There are 10 hidden switches. A switch that is on adds its own fixed numbers to the row, and there is some noise. The rows also spread widely along 14 directions, which tell nothing about the answers.
(in the rows, 128 means zero)
Known rows, each followed by its switches (1 for on, 0 for off):
[174 140  96 110  88 141 133 118 115 156  78 133 147 171  44 185 168 203
 236 143 176  94 158 134 136  34 152 136 134 191]
1 1 0 0 1 0 0 1 0 1
[123 119 130 135  82 124 145  95 168 107 118 159 118 137 158 102 133 135
 107 105  90 167 130 135 112 113 126 155 142  84]
0 0 0 0 0 1 1 0 1 1
[117 108 111  72 112 158 128 121 140 173 107 189 173  78 111  96 128 154
 138 112 138 178 139 199 146  55 144 125  75 155]
0 0 0 0 1 1 1 1 0 1
[145 142 104  95 116 145 129  85 159 155 114  80 188 133 138 100  95 186
 192 130  81 135  83 113 112 108 102 102 158  88]
1 1 0 1 0 1 1 0 0 1
[ 77 123 148 174 117 191  94 140 155 107  82 171  95 128 143 201 120 190
 138 122  79 177 151 119  99 108 129 181 109  99]
1 0 0 0 0 0 1 0 0 1
[ 94 108 182 121  71 156 115 144  88 114 152  99 154 137 172 150 123 215
 142 127 158 190 146 151 131 141 118 146 135 128]
0 1 1 0 0 1 1 0 0 0
[146 136  97 115 131  87 144 105 179 149 119 130 136 125  94 117 133 123
 148 121 127 123 129 142 126  98 112 147 122 121]
0 1 0 1 0 0 1 1 0 1
[ 96 118  98 146  66  97 129  98 146  91  89 153 136 141 100  85 135 128
 115 136 130 141 190 152 128  64 150 128 142 132]
1 1 1 1 1 1 0 0 1 0
[141 148  97 103 105  86  87 141 132 103 108 100 180 148  45 122 119 135
 163 167 167  92 163 174 172 105 135 113 132 181]
1 1 1 1 0 0 1 0 1 0
[135 129 108 142 113 121 141 100 178 116 122 137 128 131 120 120 156 138
 124 126 117 130 157 139 108 132 131 133 137 106]
0 0 0 1 0 1 0 1 1 1
[101 149 133 118  98 159 107 127 188 110  68 100 141 119  98 139  98 179
 141 138  59 156  94 107 125  27 141 175 156  71]
0 0 1 0 0 1 0 1 1 1
[ 95 135 175 112  93 116  52 182  89 109 107  99 196 156 101 124  61 198
 113 134 165 145 132 189 159 120 137 133 215 155]
1 1 1 0 1 1 0 0 0 1
[121 129 139 117  37 163 174  93 122  98 120  94 153  93 142  87 169  97
  90 173 104 161 154 146 108  89 137 120 108 108]
0 1 1 0 0 0 1 1 1 1
[143 167 104 125 109 142  78 116 152  23  81 135 162 146  91 162 108 136
 160 174  62 124 132 156 101 134 121 111 133 126]
0 1 0 1 1 1 1 0 1 0
[128 136 121 139 142 117 132 146 176 165  97 136 133 103 114 141  98 135
 113 129  94 151  97 136 143  96 119 136 104 107]
0 0 0 0 0 1 1 1 0 0
[175 179 146 122 134 163  89 107 124  92  97 190 188 186 113 181  94 157
 167 140  71 177  94 161  83 151 101 136 155 104]
1 1 0 0 1 0 1 1 0 0
[ 93 113 136 118  90 131 140 109 188  77 142  64  91  89 161 177 132 200
 159 121 105 146 133 107  94 102 119 170  91 106]
0 0 1 0 0 0 0 0 0 0
[203 181  89  98  93 102 163  76 141 103 128 132 175 145 141 128 127  96
 138 167  75 136 102 136  81 156  79 107  92 105]
0 1 1 0 0 0 0 0 1 1
[ 99 138 133 157  89 155 117 145 143 112  89 108 150 126  86 131 119 152
 117 168 119 143 154 127 127  85 137 153 170 108]
0 0 1 0 0 0 0 1 0 1
[ 97 121 119 101  78 102 131 130 111 107 115  93 129 109 152 153  99 190
 146 107 135 155 135 149 130  80 111 138 107 163]
0 1 1 1 1 0 1 0 0 1
[166 126 171 146  88 126 142 166 160 126 135  85 116 165 143 137 159 114
 116 121 104 128 132 121 140 170 124 126 152  71]
0 1 1 0 0 1 1 1 0 1
[ 99 138 168 146 111 146 105 159 118 116 140 111 159 130 151 127 102 135
  89 164 118 179 143 158 130 170  97 155 129  75]
0 1 1 0 0 0 1 0 1 1
[187 159 115 103  85 100 130 110 127  75 114 130 141 205  58 196 169 208
 249 142 172 127 147 129 130  80 118 176 131 144]
0 1 1 0 1 1 0 1 1 0
[150 152 130 135 112 144 137 131 121 104 106 158 167 124  74 126 142 124
 125 185 145 163 150 158 131 115 117 160 119 115]
0 0 0 0 0 1 1 1 0 1
[118 129 131 132 110 111 167 106 134 151 152 101 135 126 165 134 132 164
 130 126 131 178 136 128 114 130  89 159 105  89]
0 1 1 1 0 0 1 1 1 1
[149 134 131  76  90 146 113 103 135 108 143 101 192 131  87  86 135 149
 171 168 161 127 152 185 124 101 133 143 155 125]
0 1 0 0 1 0 1 0 1 1
[144 128 116 133 103 109 169 111 147 143 123 113 136 117 126 115 121 123
 122 140 124 157 145 136 105  76 111 166 116 102]
0 0 1 1 1 0 1 0 0 1
[116 156 124 128 116 117 138  87 138 102 118 121 179 129 134  89  95 148
 112 153  98 177 109 135 111 128  93 141 164  63]
0 1 0 1 0 1 0 1 1 1
[111 134 129  66 111 147 135 109 159 110 143  89 166  64 142 116 129 164
 136 141 118 155 128 167 128 116 117 124  54 112]
1 0 1 0 0 0 0 1 1 1
[ 46 116 109 146 159 111  89 135 198 113 131 149 125  97 125 122  91 162
 116 124 113 176 167 153 127 130 100 188 101  78]
0 0 1 1 0 0 1 0 1 1
[165 140 154 125  91 103 159  91 154 127 139 131 127 149 144 129 141 108
  97 120 111 151 110 151 102 116 125 160 143 105]
0 1 0 0 0 0 1 1 1 0

New rows, each followed by its switches (1 for on, 0 for off):
[147 135 134 155 102 100 124 155 170  91 134  99 108 151  95 154 161 129
 122 161 154 102 179 136 127 153 132 165 134 112]
0 0 1 0 0 1 0 0 1 1
[145 144  98  68 131 110 128  91 194  34 135 118 141  77 108 109 142 120
 159 152 111 130 149 177 119 134 113 141  43 104]
1 0 0 1 1 1 1 0 1 1
[ 93 105 123 125  78  98 167 102 163 146 143 114 128  94 141  70 143 112
  89 125 139 161 154 152 143  91 128 140 102 105]
0 1 1 0 0 0 1 1 1 0
[187 130 102  78  81 103 201 106 115 166 143  94 139 112 114 121 172 152
 174 143 189 118 141 141 159  70 120 135  56 153]
0 0 0 0 0 0 0 0 1 1
[158 174 128 116 128 108 122 124 156 179  95 103 170 136 105 151  87 131
 105 150  87 129  78 142 105  77 118 143 139 117]
1 1 1 0 0 0 0 1 1 1
[148 130 138  73 120 122 122 144 136 124 131 127 153  87 113 137 142 142
 123 131 158 135 139 208 149 117 140 128  62 165]
1 0 0 0 1 1 1 1 1 1
[146 156 126 108 136 114 108 137 177 102 103  99 164 115  69 105 112 102
 121 168 107 122 123 169 134  94 130 147 145  93]
0 1 0 1 1 1 1 1 1 1
[140 129 228 110 125 179 113 146  83 131 182  60 165 147 174 170 132 206
 150 144 166 181 131 163 128 172 111 166 124  91]
1 1 0 1 0 0 1 0 1 0
[124 140 118 118 119 117 135 149 138 152 121  93 147 109 111 159 127 171
 158 157 138 146 124 138 155 105 107 131  66 125]
0 1 1 0 0 1 1 1 1 0
[141 151  97 121 111  95 132 129 167  87 108 150 139 137  84 126 139 133
 147 142 124 137 147 140 150 124 108 146 100 105]
0 0 1 0 0 1 0 1 1 1
[122 122 118 166  62 143 176 135 103 143  99  82 144 109 114 112 139 137
 115 193 140 146 167 125 148  70 137 118  98 119]
1 0 1 0 1 1 1 0 1 0
[149 128  95 142  70 133 159 119  99 159 122 106 166 136 140 124 143 134
 139 166 133 124 162 146 128 130 121  66  94 155]
1 1 1 0 1 0 1 0 1 0
[130 148 118 103 143 148 101 132 143 163 128 145 223 108 106  89 108 132
 122 170 121 152 134 185 121 168 107  87 109 114]
1 1 1 0 0 1 0 1 0 1
[158 145 109 126 124 113 129 119 126 163 140 149 178 145 123 121 126 138
 133 160 148 141 140 166 115 163  99 125 120 129]
0 1 0 0 0 1 1 0 1 1
[166 148 109 123 113 116 141 144 129 131 110 116 152 151 106 134 119 145
 162 146 124 146 136 135 150 101 104 140 103 101]
0 0 1 1 1 1 1 0 1 1
[137 120 140 123 114 116 137 119 153 154 146 147 143 133 143 119 122 140
 114 117 136 160 150 167 117 120 125 150 104 108]
1 0 1 0 1 0 0 0 1 0
[109 124 103 108  91 121 128  86 178  75 143 105 161 112  94 106 155 167
 164 160 149 129 178 158  86 124 127 143 148 120]
0 1 1 0 1 1 0 1 0 1
[ 84 109  88 135 113 179 110  86 199 111 122 178 144  94 131 139 163 159
 159 143  91 156 188 161  46 139 129 126  93 121]
0 1 1 0 1 1 1 1 0 1
[158 167 105 106 135 153  90  64 191 117 102 184 198 147  89 119 106 133
 132 144  70 135 116 181  52 113 138 136 181 116]
1 0 0 0 1 0 0 1 1 1
[148 153  76 113 151  62 127 119 156 148 108 138 142 127  92 156 106 155
 160 143 145 122 121 146 144  95  98 141  75 151]
0 1 0 1 0 1 0 0 1 0
[169 153  83 121 119 112 156  91 143 115 116 115 141 136  81 172 166 168
 198 169 153 117 153 139  98  96 111 152  99 145]
0 1 0 1 1 1 1 1 1 1
[172 142 116  96  97 112 118 134 106 151 111 133 167 147 113 162 117 178
 160 130 154 119 123 171 120 102 128 114 135 189]
0 1 0 0 1 1 0 0 0 1
[141 106 165 162  79 151 150 157 120 182 119 130 144 173 138  93 148 124
 108 113 131 148 165 138 150 128 142 109 169  81]
1 1 1 0 1 0 0 1 0 1
[168 142  88 118 105  51 150 123 150 182 104 119 163 138 114  80 101  90
  93 119 118 105 115 147 142 108 117  85 133 143]
1 1 1 1 0 1 0 0 0 1
[126 140 115  93 151  81 137 113 166 134 138 110 169 105 117  58  82 129
 137 140 126 167 109 160 155 103  83 166 112  52]
0 1 0 1 1 1 1 0 1 1
[181 143 111  74  68  71 161 121 167 110 108 103 129 133 118 106 140 104
 128 106 102 112 108 150 150  79 132 108 107 125]
0 1 1 0 1 1 0 1 1 1
[173 121 143 101  97 112 158 119 129 157 160 115 148 125 162 116 142 117
 110 126 143 131 136 179 121 145 128 104  98 135]
0 1 0 0 1 0 0 0 1 0
[105 138 150  91  92 171 134 105 118 123  96 139 168  84  87 108 147 153
 132 177 148 189 142 170 136  23 141 189  81 114]
1 1 0 0 0 1 1 1 1 1
[155 128 143 111  76 171 157 147  76 125 133 121 140 131 182 189 156 182
 175 146 119 181 142 143 134 142 101 101  22 128]
0 1 1 0 1 1 1 0 1 0
[192 126 130  84 109 148 124  82 183 167 143 173 160 138 117 106 176  84
 133 126 117 116 145 196  92 120 157 118  95 143]
1 1 0 0 0 0 1 0 1 0
[123 105 107 114 101 156 135 119 143 154 101 140 140 115 149 121 136 151
 157  94  91 138 141 148 147 108 139  57  84 139]
1 1 0 1 1 0 1 1 0 0
[ 83 118 121 119 115 126 106 113 171  99 108 124 146  90 123  98 117 131
 104 123 103 134 147 162 135 125 138  94 121 126]
1 1 0 1 0 0 0 1 0 0
[177 165 162 128 100 164 118 130  94  86 115 118 170 173  91 167 157 134
 143 179 137 144 147 156 117 135 123 152 150 121]
0 1 0 1 0 0 1 1 1 1
[143 154 141 120 133  73  80 152 177  79 112 163 131 170  95 120  95 112
 118 117 109 145 116 162 155 146 106 180 154  82]
0 1 0 0 0 1 1 0 1 1
[170 169 101  92 135  49 140 137 174 105  99  66 122  91 125 152  83  96
 104 131  79  87  72 138 138 116  98 106  73 136]
1 1 0 1 0 0 0 0 0 1
[216 144  86 104  81 127 208  80 145 167 100 148 140 147 122 114 171 126
 178 121 100 134 114 121 131  71 123 104  78 105]
1 0 0 0 1 1 1 1 1 1
[191 168 132 134 163 101 125 124 165 165 120 176 147 169 140 171  90 130
 128 128  80 162  83 148  91 139  90 157 109  80]
0 1 0 0 1 1 0 0 1 0
[143 133 135 123  95 156 129 138  99 136 122 151 171 112 128 127 143 118
 107 174 142 156 156 180 119 147 122 112  92 150]
0 1 0 0 0 1 1 0 0 1
[131 112 124 107  97 106 128 133 187  89 154  99 143 124 118  72 148 109
 149 142 129 127 167 162 155 157 122 117 107  77]
0 1 1 0 1 1 1 0 1 0
[142 167 132  92 109 104 100 156 123 100  88 129 191 133  71  90  81 115
 122 173 123 154 120 175 176  83 113 145 118  93]
1 1 1 0 1 1 0 0 1 1
[110 149 130 153 138  82 104 182 151 120 101 141 134 145  77 137  93 143
 113 142 139 159 134 146 183 120 103 181 132  90]
0 0 1 0 0 1 1 1 1 1
[143 112 134  78  93 115 138 136 158 117 132 136 139  97 158  85 128  95
  89  96 101 159 141 189 145 113 134 115  70 116]
0 0 1 1 1 1 1 0 1 1
[133 130 148 129 108 180 112 132 160 103 109 137 176 130  85  63 151  99
 104 162 111 143 168 165 144 125 153 124 164  66]
0 0 0 1 0 1 0 1 1 1
[181 135 137 124  67 120 139 142 104 111  95 153 119 180  57 173 195 149
 178 140 188 119 170 147 151  72 151 166 133 175]
0 1 0 0 0 1 1 1 0 1
[180 142 110 126  76  98 147 144 120 127 103 130 147 170  98 126 126 132
 154 138 132 132 136 141 168  95 124 117 122 132]
0 0 1 0 1 1 1 0 1 0
[161 115 138 140  58  72 172 144 101 155 120 127 122 173 115 105 149 116
  96  90 175 135 156 143 173  91 139 138 169 156]
0 0 1 1 0 0 1 1 0 1
[150 154 138 131 116  93 151 117 130 149 128 119 148 134 118 135 119 131
  95 152 142 145 115 151 118 113 107 163 139 114]
0 1 0 0 0 0 0 1 1 1
[109 119 161 125 115 112 119 145 154 134 126 123 128 114 138 130 113 148
 102 111 122 160 114 158 145 123 125 145 128 114]
0 1 0 0 0 1 1 1 0 0
[ 96 107 126 128  83 110 144 121 163 142 127 101 122 107 145 107 117 143
 122 120 115 152 133 127 133  86 120 143 115 106]
0 1 1 0 0 0 1 0 0 0
[103 140 104  76 100 125 143  88 117  98 123  88 172  86 116 108 125 186
 174 151 150 156 131 153 153  85 103 129  80 131]
1 1 0 1 0 0 1 1 1 1
[139 141 112  85  95 109 135 108 116 125 137 139 202 128 117  74 118 154
 138 133 150 165 132 177 159 145 106 105 115 127]
1 0 1 0 0 1 1 1 1 1
[172 119 142 151  96  93 157 150 133 178 136  52 124 156 118 148 138 175
 138 130 184  83 144 127 133 119 142 133 182 143]
1 0 0 0 1 1 0 0 0 1
[164 118  97  93 115  57 186  94 167 184 181  95 153 116  80  65 184 103
 144 147 215 112 181 169 141  96 118 163  97 132]
0 1 1 1 0 0 1 1 1 1
[109 137 135 120 114  99 105 166 132 125  87 135 120 101 138 160  76 138
  80 112 102 148 103 168 175 100 126 123  71 158]
1 0 0 0 0 0 1 0 1 0
[155 119 133  78  78 148 149 136 122 154 106 111 153 115 146 105 107 154
 152 100 105 151  98 148 164  66 129 108 111 121]
0 0 0 0 1 0 1 0 0 1
[114 125 107 135  93 109 142 124 164  78 110 118  97 120 126 129 149 139
 155 135 115 124 156 120 166 128 114 119  65  99]
1 1 0 0 0 0 0 0 1 0
[197 169 134 130  99 115 137 142 110 106 108 125 144 184 119 180 128 134
 148 140 108 129 110 143 130 145 104 124 141 123]
0 1 0 0 1 0 1 1 1 1
[125 120 118 129 146 160 127 163 163 155 108  95 141 108  98 127 142 160
 166 144 125 126 156 142 174 115 130 113  84  89]
1 0 0 1 1 1 1 1 1 1
[142 120  81 189 103 110 175 138 110 195  97 158 118 146 132 145 146 150
 129 143 145 130 166 112 161 130 116  86  76 141]
1 0 0 0 0 1 0 0 1 0
[ 85 125 142 134 130 130  77 145 172 109 126 121 163 105  58  97 125 120
 101 172 164 124 174 190 130 126 147 165 179 129]
0 1 0 0 0 0 1 1 0 1
[174 139 155  83  68 133 148 135 117 113 140  80 145 136 166 131 146 125
 137 127 106 137 116 148 145 142 116 103  78 113]
1 1 1 0 0 0 1 0 1 1
[131 152  95 155  83  92 182 106 115 111 115  58 133  97 136 130 122 113
  89 192 123 121 135 122 114 114 100 119 107 136]
0 1 0 1 0 0 1 0 1 1
[143 128 137 121  92 102 150 146 130 151 122  95 123 135 102 115 139 127
 130 144 163 126 138 141 171  74 126 166 120 116]
0 1 0 0 0 0 1 0 1 1
[128 144  98 169 122 128 135 115 165 161 121 144 146 131 127 133 129 111
 105 175 101 138 159 136  80 142 104 139 109  98]
0 1 1 0 0 0 0 0 1 1
[139 136  70 125  87 111 174 104 168 109  78 116 127 122  92 113 137 140
 178 137  86 142 134 104 155  39 120 122  86  94]
0 0 1 1 1 1 1 1 1 0
[176 153  86 125  96  75 141 112 149 151 120  79 181 146 105  99 113 105
 114 165 118  87 122 142 123 131 122  72 151 145]
0 1 1 1 0 1 0 0 1 0
[150 137  89 135  43  64 146 142 173 130  59 101 106 169 129  94 102  99
 113  88  47  98  90  96 180  70 131  83 166 109]
0 1 1 0 0 1 1 0 1 1
[148 148 161 108  95 126  91 164 122 128 108 100 183 158  51 118 128 128
 135 165 160 124 142 176 178  87 151 140 158 139]
1 1 1 0 0 0 1 1 1 0
[173 144  81 147  98  94 161 106 183 102  98 184  91 192  92 162 180 136
 207 115 106 140 159 104 123 104 101 168  94  81]
0 1 1 0 1 1 1 1 1 1
[ 74 124  82 187 141 115  74 145 208 140  91 150 133 155  71 151 111 177
 170 139 106 121 159 119 124 129 121 137 172 111]
0 1 1 0 0 1 1 1 0 0
[ 89  79  75 163 110  83 161 122 185 194 151  87  95  89 127 130 169 142
 133 132 177  92 204 135 115 111 138 119  82 174]
0 1 1 1 0 0 1 0 0 0
[182 122 126 123 123 160 175 106 153 161 144 124 152 120 114 101 185 116
 162 164 144 137 168 137 119 132 122 135  78  83]
1 0 0 1 0 1 1 0 0 1
[191 168 108  73 145 106 127 101 176 108 129 127 181 139  75 126 120 145
 203 152 118 135  96 157 112 119  91 154 124  93]
0 1 0 0 1 1 1 1 0 1
[157 149 135 145 111 132 146 136 106 147 127  83 187 139  86 131 134 139
 133 197 162 140 153 151 105 116 115 144 156 120]
0 1 1 1 1 1 1 1 0 1
[122  85  96  70  90 100 175 104 171 214 143 143 159  59 155  31 131 106
  95  93 136 154 137 178 156  70 140  86  55 144]
0 0 1 0 0 1 0 0 0 0
[117 134 146  77 105 127 108 143 143 115 143  93 166  74 118 126 121 120
 105 169 140 145 137 196 134 106 130 140  60 150]
0 1 1 0 0 0 1 0 1 0
[176 155  97 142 104  84 176  99 148 128  96 151 104 177 145 167 116 170
 162  87  86 146  95  98 128 104  93 139 121  94]
1 0 0 0 1 0 0 1 1 1
[179 143 113 155  96  94 179 127 103 151 119 151 160 162 138 106 110 118
 126 141 123 169 130 132 144 143  90 109 109  98]
1 0 1 0 1 1 1 0 0 0
[109 143  97 150 101 132 133 104 140 134  93 166 161 167 130 101  99 162
 159 123  77 182 129 119 134 114  89 125 146  59]
1 1 1 0 1 0 1 1 1 1
